The rows of each matrix lie in a flat space through zero, up to rounding. After each matrix: how many dimensions does the smallest such space have?
In the rows, 128 means zero.

[[ 88 145 132 134 126 116 153 149 140 129 145  93 137 148 110  82 145  99
  125 141 132  90 123]
 [145 130 117 112  87 161 149 144  93 106 127 119 100 145 139 116 130 105
  168 144 149 154 122]
 [132 117  76 114 146  91 100 131 144 129 111 122 159 150 142 137 110 101
   94 118  84 115 124]
 [134 112 114  36 160 105 117 170 104 121 112 118  97 119 119 171 126 112
  116 102 117 104 146]
 [126  87 146 160  88 123 118 151 141 122 143 124 125 147 138  93 129 132
  165  92 136 117 139]
 [116 161  91 105 123  86 145 189 116 114 105 148 115 156 138 126 117 154
  153 113 131 122 121]
 [153 149 100 117 118 145  35 142 112 125 117 119 124 130 125 121 108 111
  124 124 159 167 137]
 [149 144 131 170 151 189 142  91 134 121 140  68 131 120  81  89 111 159
  139 158 126 159 139]
 [140  93 144 104 141 116 112 134  51 176 160 137 134 110 154 136 117 128
  119 110 159 138 121]
 [129 106 129 121 122 114 125 121 176 102 151 140 122 102 167 119 151 140
   99 110 137 159 132]
 [145 127 111 112 143 105 117 140 160 151  81 140 130 116 151 110  89 113
  136 119 148  99 151]
 [ 93 119 122 118 124 148 119  68 137 140 140  63 168 132 131 165 128 153
  104 135  95 108 144]
 [137 100 159  97 125 115 124 131 134 122 130 168  46 110 133 113  99 129
  132 161 141  77 130]
 [148 145 150 119 147 156 130 120 110 102 116 132 110  28 109 125 126  94
  153 134 103 158 129]
 [110 139 142 119 138 138 125  81 154 167 151 131 133 109 100 154 101 134
  104 106 146 127 127]
 [ 82 116 137 171  93 126 121  89 136 119 110 165 113 125 154  58 137 123
   96 111 124 126 116]
 [145 130 110 126 129 117 108 111 117 151  89 128  99 126 101 137  75 114
  137 119 145 175 111]
 [ 99 105 101 112 132 154 111 159 128 140 113 153 129  94 134 123 114  73
   91 120 121 134 138]
 [125 168  94 116 165 153 124 139 119  99 136 104 132 153 104  96 137  91
  127 114 135 129 132]
 [141 144 118 102  92 113 124 158 110 110 119 135 161 134 106 111 119 120
  114 115  92 115 121]
 [132 149  84 117 136 131 159 126 159 137 148  95 141 103 146 124 145 121
  135  92  83 140 142]
 [ 90 154 115 104 117 122 167 159 138 159  99 108  77 158 127 126 175 134
  129 115 140  69  83]
 [123 122 124 146 139 121 137 139 121 132 151 144 130 129 127 116 111 138
  132 121 142  83  26]]

21

[[168 147 138 100 117 135 126 124  98 125 120 122 136 120 112 102 149 101
  113 157 135 139 136]
 [147 138 140 143 155 139 141 129 132 143 130 137 137 121 129 124 114 113
  125 105 125 126 133]
 [138 140 134 126 148 147 111 124 124 122 118  86 126 143 115 109  84 121
  153 159 124 146 114]
 [100 143 126 203 124 115 106 156 118 132 132 136 131 157 122 132 151 120
  148 106 124 157 168]
 [117 155 148 124 160 119 117 125 127 134 145 146 101 117 134 108 127 101
  128 136 124 117 130]
 [135 139 147 115 119 151 138 132 131 112 138 137 148 134 135 143 143 137
  126 129 130 166 115]
 [126 141 111 106 117 138 162 142 141 123 122 114 109 139 131 128 146 149
  147 105 139 119 144]
 [124 129 124 156 125 132 142 170 150 118 123 125 126 124 108 151  90 151
  124 142 150 135 118]
 [ 98 132 124 118 127 131 141 150 170 119 122 128 129 150 147 128 142 147
  123 151 129 118 109]
 [125 143 122 132 134 112 123 118 119 161 126 129 135 119 106 144 118 139
  127 152 126 140 124]
 [120 130 118 132 145 138 122 123 122 126 196 121 113 144 122 116  94 109
  118 135 138 133 122]
 [122 137  86 136 146 137 114 125 128 129 121 154 114 150 117 134 101 125
  138 157 104 113 121]
 [136 137 126 131 101 148 109 126 129 135 113 114 140 120 148 114 116 104
  123 101 129  92 148]
 [120 121 143 157 117 134 139 124 150 119 144 150 120 181 117 141 114 129
  112 117 144 151 142]
 [112 129 115 122 134 135 131 108 147 106 122 117 148 117 145 129 113 139
  135 151 140 140 134]
 [102 124 109 132 108 143 128 151 128 144 116 134 114 141 129 164 131 106
  133 122 117 128 152]
 [149 114  84 151 127 143 146  90 142 118  94 101 116 114 113 131 138 155
  111 119 142  83  89]
 [101 113 121 120 101 137 149 151 147 139 109 125 104 129 139 106 155 168
  133 149 131 129 133]
 [113 125 153 148 128 126 147 124 123 127 118 138 123 112 135 133 111 133
  177 127 125 108 102]
 [157 105 159 106 136 129 105 142 151 152 135 157 101 117 151 122 119 149
  127 139 151 110 123]
 [135 125 124 124 124 130 139 150 129 126 138 104 129 144 140 117 142 131
  125 151 142 123 128]
 [139 126 146 157 117 166 119 135 118 140 133 113  92 151 140 128  83 129
  108 110 123 120 128]
 [136 133 114 168 130 115 144 118 109 124 122 121 148 142 134 152  89 133
  102 123 128 128 163]]

21

[[120 133  72 100 139 115 148 175 117 144 176 145 115  92 114 153 162 132
  151 127 119 103 133]
 [133 162 109 153 152 129 135 102 152 195 187 118 133 141 116 155 127 124
  114 102 115 114 149]
 [ 72 109 166 133 100 118 110 104 134 170 109 112 113  93 125 122 143 120
  137 133 175 143 122]
 [100 153 133 119 128 115 112 135 120 131 170 130 114 114 147 154 112 144
  115  94 130 131 143]
 [139 152 100 128  80 116 109 129 165 154 138 113 122  85  78 170 112 115
   98  99 147  95 134]
 [115 129 118 115 116 131 131 135 104  96 105 149 146 145 137 148 125 125
  146 124 122 113 131]
 [148 135 110 112 109 131  87 102 146 141 171 140 125 159 114 123 120 122
  101 129  98  91 133]
 [175 102 104 135 129 135 102  94 145 117 145 142 129 157  92 105 136 125
  133 164  93 118 115]
 [117 152 134 120 165 104 146 145 121 138 117 104  79 109 113 124 149 131
  148 143 164 132 138]
 [144 195 170 131 154  96 141 117 138  95  47  93  98 176 119 109  97 109
  132 145 162  93 148]
 [176 187 109 170 138 105 171 145 117  47 138 115  85 127 150 168  71 137
  167 118 142 106 142]
 [145 118 112 130 113 149 140 142 104  93 115  88 128 152 112 120 156 127
  150 149 132 127 148]
 [115 133 113 114 122 146 125 129  79  98  85 128  92 109 103 156 149 128
  143 122 162 147 143]
 [ 92 141  93 114  85 145 159 157 109 176 127 152 109  54 143 165 146  98
  130  96 161  95 133]
 [114 116 125 147  78 137 114  92 113 119 150 112 103 143 136 124 140 114
  171 153 141 101 140]
 [153 155 122 154 170 148 123 105 124 109 168 120 156 165 124  86 127 125
  105 118  48 137 170]
 [162 127 143 112 112 125 120 136 149  97  71 156 149 146 140 127  80 123
   93 123 127 113  97]
 [132 124 120 144 115 125 122 125 131 109 137 127 128  98 114 125 123 128
  131 125 117 136 130]
 [151 114 137 115  98 146 101 133 148 132 167 150 143 130 171 105  93 131
   68 108  95 121 111]
 [127 102 133  94  99 124 129 164 143 145 118 149 122  96 153 118 123 125
  108 134 149 114  90]
 [119 115 175 130 147 122  98  93 164 162 142 132 162 161 141  48 127 117
   95 149  78 127 124]
 [103 114 143 131  95 113  91 118 132  93 106 127 147  95 101 137 113 136
  121 114 127 150 127]
 [133 149 122 143 134 131 133 115 138 148 142 148 143 133 140 170  97 130
  111  90 124 127 127]]

13

[[141 118 114  97 138 139 135 168 169 124 131 150 144 133 129 142 123 121
  123  85 126 133 119]
 [118 139 105 109  95 129 123 130 161 106 134 151 158 102 137  80  80 139
  103 144 169 122 105]
 [114 105 186 124 140 122 118 134 147 114 155  88 161 146 111 134 127 150
  139 165 134 143 119]
 [ 97 109 124  99 132 134  98 174 178  95 142 135 189 136 127 116  86 122
  139  98 167 130 134]
 [138  95 140 132 185 157 140 127  97 107 145 120 137 163 116 159 174 138
  173 120  99  91  84]
 [139 129 122 134 157 137 131 134 112 131 116 139 126 137 122 127 143 121
  138 123 122 103 121]
 [135 123 118  98 140 131 124 178 180 126 125 151 155 128 127 122 109 117
  119  97 143 131 130]
 [168 130 134 174 127 134 178  35  36 148 136 105  43 120 135 148 208 159
  137 191  63 110  76]
 [169 161 147 178  97 112 180  36  34 190 112  97  13 120 131 181 200 140
  105 164  49 157 138]
 [124 106 114  95 107 131 126 148 190  99 158 139 161 107 142  98 100 146
  121 137 154 135  91]
 [131 134 155 142 145 116 125 136 112 158 111 109 107 146 116 162 150 111
  132 114 106 147 173]
 [150 151  88 135 120 139 151 105  97 139 109 158  95 115 137 124 139 123
  114 116 114 108 112]
 [144 158 161 189 137 126 155  43  13 161 107  95  61 145 111 158 185 140
  130 179  79 112 129]
 [133 102 146 136 163 137 128 120 120 107 146 115 145 135 122 106 149 148
  156 174 130  94  83]
 [129 137 111 127 116 122 127 135 131 142 116 137 111 122 135 139 126 112
  121  99 123 143 155]
 [142  80 134 116 159 127 122 148 181  98 162 124 158 106 139  64 138 155
  155 197 150  98  63]
 [123  80 127  86 174 143 109 208 200 100 150 139 185 149 126 138 122 117
  161  78 141 124 119]
 [121 139 150 122 138 121 117 159 140 146 111 123 140 148 112 155 117 109
  120  94 129 149 174]
 [123 103 139 139 173 138 119 137 105 121 132 114 130 156 121 155 161 120
  170 112 109 111 132]
 [ 85 144 165  98 120 123  97 191 164 137 114 116 179 174  99 197  78  94
  112  31 143 185 219]
 [126 169 134 167  99 122 143  63  49 154 106 114  79 130 123 150 141 129
  109 143 105 134 151]
 [133 122 143 130  91 103 131 110 157 135 147 108 112  94 143  98 124 149
  111 185 134 157 120]
 [119 105 119 134  84 121 130  76 138  91 173 112 129  83 155  63 119 174
  132 219 151 120  62]]

7

[[134 136 120 143 122 122 128 139 116 137 125 134 132 144 131 121 129 138
  125 125 138 138 133]
 [136 118 130 123 119 134 115 116 109 140 125 151 145 154 148 114 107 133
  134 136 119 122 148]
 [120 130 148 131 114 145 139 114 137 143 125 109  96 129 134 160 115 126
  145 124 138 115 114]
 [143 123 131 133 125 130 125 115 151 126 143 132 128 110 132 124 110 120
  117 124 117 115 138]
 [122 119 114 125 128 131 117 130 106 116 113 127 143 127 127 116 135 142
  132 130 124 131 123]
 [122 134 145 130 131 129 143 128 140 136 138 136 117 127 134 135 132 106
  126 137 136 136 139]
 [128 115 139 125 117 143 124 107 127 130 127 134 126 125 143 130 107 124
  135 134 119 115 136]
 [139 116 114 115 130 128 107 123 110 127 124 144 156 140 135 104 122 138
  127 132 112 122 139]
 [116 109 137 151 106 140 127 110 116 105 119 137 130 111 141 119 102 131
  129 137 123 132 141]
 [137 140 143 126 116 136 130 127 105 181 128 153 126 190 160 134 116 125
  146 137 144 129 150]
 [125 125 125 143 113 138 127 124 119 128 118 119 121 123 133 132 120 140
  134 124 134 126 121]
 [134 151 109 132 127 136 134 144 137 153 119  77  94 122 111 162 155 148
  139 100 153 115  79]
 [132 145  96 128 143 117 126 156 130 126 121  94 124 114 100 133 167 147
  123 108 140 132  91]
 [144 154 129 110 127 127 125 140 111 190 123 122 114 200 136 154 132 147
  153 116 147 116 113]
 [131 148 134 132 127 134 143 135 141 160 133 111 100 136 130 154 141 121
  135 120 150 125 115]
 [121 114 160 124 116 135 130 104 119 134 132 162 133 154 154 125  93 112
  137 149 118 127 162]
 [129 107 115 110 135 132 107 122 102 116 120 155 167 132 141  93 131 127
  126 145 109 130 149]
 [138 133 126 120 142 106 124 138 131 125 140 148 147 147 121 112 127 126
  115 130 119 136 144]
 [125 134 145 117 132 126 135 127 129 146 134 139 123 153 135 137 126 115
  135 136 132 130 137]
 [125 136 124 124 130 137 134 132 137 137 124 100 108 116 120 149 145 130
  136 118 139 120 102]
 [138 119 138 117 124 136 119 112 123 144 134 153 140 147 150 118 109 119
  132 139 118 119 152]
 [138 122 115 115 131 136 115 122 132 129 126 115 132 116 125 127 130 136
  130 120 119 109 115]
 [133 148 114 138 123 139 136 139 141 150 121  79  91 113 115 162 149 144
  137 102 152 115  83]]

7
